The same things were measured in two ways. Each way mixes the same 3 hidden numbers, adds some noise and spreads widely along 2 directions of its own, which tell nothing about the thing.
Some things both ways: the first way, then the second way.
[  4 -33  -7 -14  -7  10]
[ -3  -8  -3  -9  13  -1 -17  19   3  18 -18   9   7   6  -3]

[-4  3  8  1  8 -4]
[ 6 10  4 10 24 -5 -3 10 -2  5  6  1 -2  2  1]

[ -7 -14  30  18 -10  -8]
[ 13   2   4   4  21  -6  -9   2 -14  -8   1  -4   2  -2  -5]

[-17  12  13  -8  -3  -3]
[22 21  2  8 23 13 -8 -2 -6 13  6  2  0 -4 -1]

[  0  23 -14 -12  24 -16]
[ -8   9   9  16  22 -12   1  20   7  12   4   7  -2   5   5]

[-16  33  27  21   6 -23]
[20 17  6  9 29 -2 -6 -4 -5 -6 18 -8 -1 -6 -1]

[-6 -4  4  1 -9 -7]
[ 7  0  2  3 18 -4 -9 10 -8  4 -6  5  2  2 -3]

[ 12  -2 -18  19   5  -6]
[-18 -15   4  -3  16 -28  -9  30   4   1  -9   3   3  11   2]

[-10  21  -2   3   4   0]
[ 12  19  -8   4  29  -2 -11  14   7  14  10  -3  -1   4   7]

[-10  13  -7   8  -6  -4]
[  6   1   6   1  16  -1 -10   7  -1   6  -3   5   4  -1  -6]

[-5 -7 10 -1 -4 -6]
[  7   2   2  -1  19  -2 -11   8  -3   5  -3   3   3   0  -4]

[ -6 -10   3   9 -15   2]
[  7  -1  -4  -3  20  -5 -13  12  -7   4  -7   1   2   4   0]

Other things, the second way, with their names:
(99): [  2   3  -1   2  23 -11  -6  18  -3   5  -2   0   0   6   2]
(108): [  3   3   3   6  23 -10  -5  15  -7   2   0   1  -2   4   1]
(28): [  2   2   7   9  21 -11  -2  11  -9  -3   1   1   0   1  -1]
(149): [ -1  -4   4  -9  15  -5 -18  12  14  11  -4   4   6   0  -4]
(344): [-18 -19  18  -8  15 -31 -10  17  10 -13   2  -2   5   2  -9]
(387): [  6  -8  -1  -5  22 -18 -12  14  -8  -8  -4  -6   1   6  -1]
(9): [  6  -1 -10  -1  20  -5 -10  22  -9  11 -12   3   1   9   3]
(353): [  7   0   4  -6  25 -15 -15   8   8  -6  10  -9   3  -1  -3]
(399): [  1  11   3   2  24  -3 -12  11  18  17   9   3   1   0   2]
(382): [-10  -7  10  -3  16 -16 -10  15   9   3  -2   4   5   2  -3]
(297): [-3  2 11  5 15 -6 -6  9  0  6 -1  7  1 -3 -5]
(84): [  2   1  -1   1  21 -10 -10  17  -2   7  -5   1   1   6   2]
(62): [  0   1  -7   0  24 -16 -10  26  -1   5  -4  -1  -2  10   5]
(375): [ -5  -9  -3  -8  18 -15 -14  23   3   6  -9   2   3   9   1]
(135): [  2  -2 -14  -2  20  -9 -13  28  -4  16 -16   4   0  13   6]
(69): [ 14   8 -11  -3  26   0 -15  13   2  13  -1  -1   2   6   4]
(61): [ 19  20 -15  13  32   2  -6  16  -8  16   3  -1  -6   8  12]
(217): [ -5  -6   3  -1  20 -17  -9  21   2   3  -4   2   2   6   1]
(15): [ -7  -8  -1 -11  19 -15 -17  21  13   8  -4   1   5   6   0]
(37): [-2  3 15  1 19 -9 -9  7 12  2 11  0  4 -3 -5]
(394): [ 13   3  -2   6  24 -10  -6  10 -21  -8  -5  -4  -1   3  -2]
(182): [ 0 18 -1  7 30 -7 -8 19 19 19 14  2 -2  6  8]
(381): [ -5  -9  -8  -9  21 -18 -17  27   7   7 -10   1   2  11   3]
(205): [  4  -3   1  -4  20 -11 -12  14  -3   1  -4   0   3   3  -1]
(284): [  2  -4   5  -2  16  -9 -11  10  -5  -2  -6   1   4   1  -5]
(5): [ -5 -18   2  -7  17 -23 -12  22 -10  -8 -13  -1   4   8  -3]
(230): [ 12  -3  -4  -1  20  -5 -10  11 -16   0  -8   0   1   4  -2]
(246): [  1  -2  -9  -1  23 -11 -11  26  -1  13 -10   3   1  12   6]
(178): [  5   5   0   0  16   2 -11  10   1  14  -6   6   4   0  -2]
(184): [-12 -14  -7 -10  20 -24 -16  32   7   6 -11   1   3  15   5]

Some of these things the first way, each followed by its name:
[ -4  30 -13  -2  17 -10]	(399)
[ 18  10   4  39  14 -20]	(344)
[ -3  -8  10  35 -18   1]	(387)
[  3 -12   1   2   5   3]	(149)
[ 1  2  1 -3  8 -6]	(297)
[  7 -11   0  31 -18  -6]	(5)
[ -7 -14   9  -7  -6  -1]	(69)
[ -2  -7   9   0   3 -11]	(108)
[  9 -16  -4   3   1 -11]	(381)
[  0  27 -11 -14  29 -17]	(182)
[  6 -11  -6   9  -6  -6]	(375)
[-3 26 -5 27  5  4]	(37)
[ 13 -15 -10   1   1 -18]	(184)
[  0 -25  -9 -16 -10  -4]	(135)
[-18  10  -3  -5 -11   7]	(61)
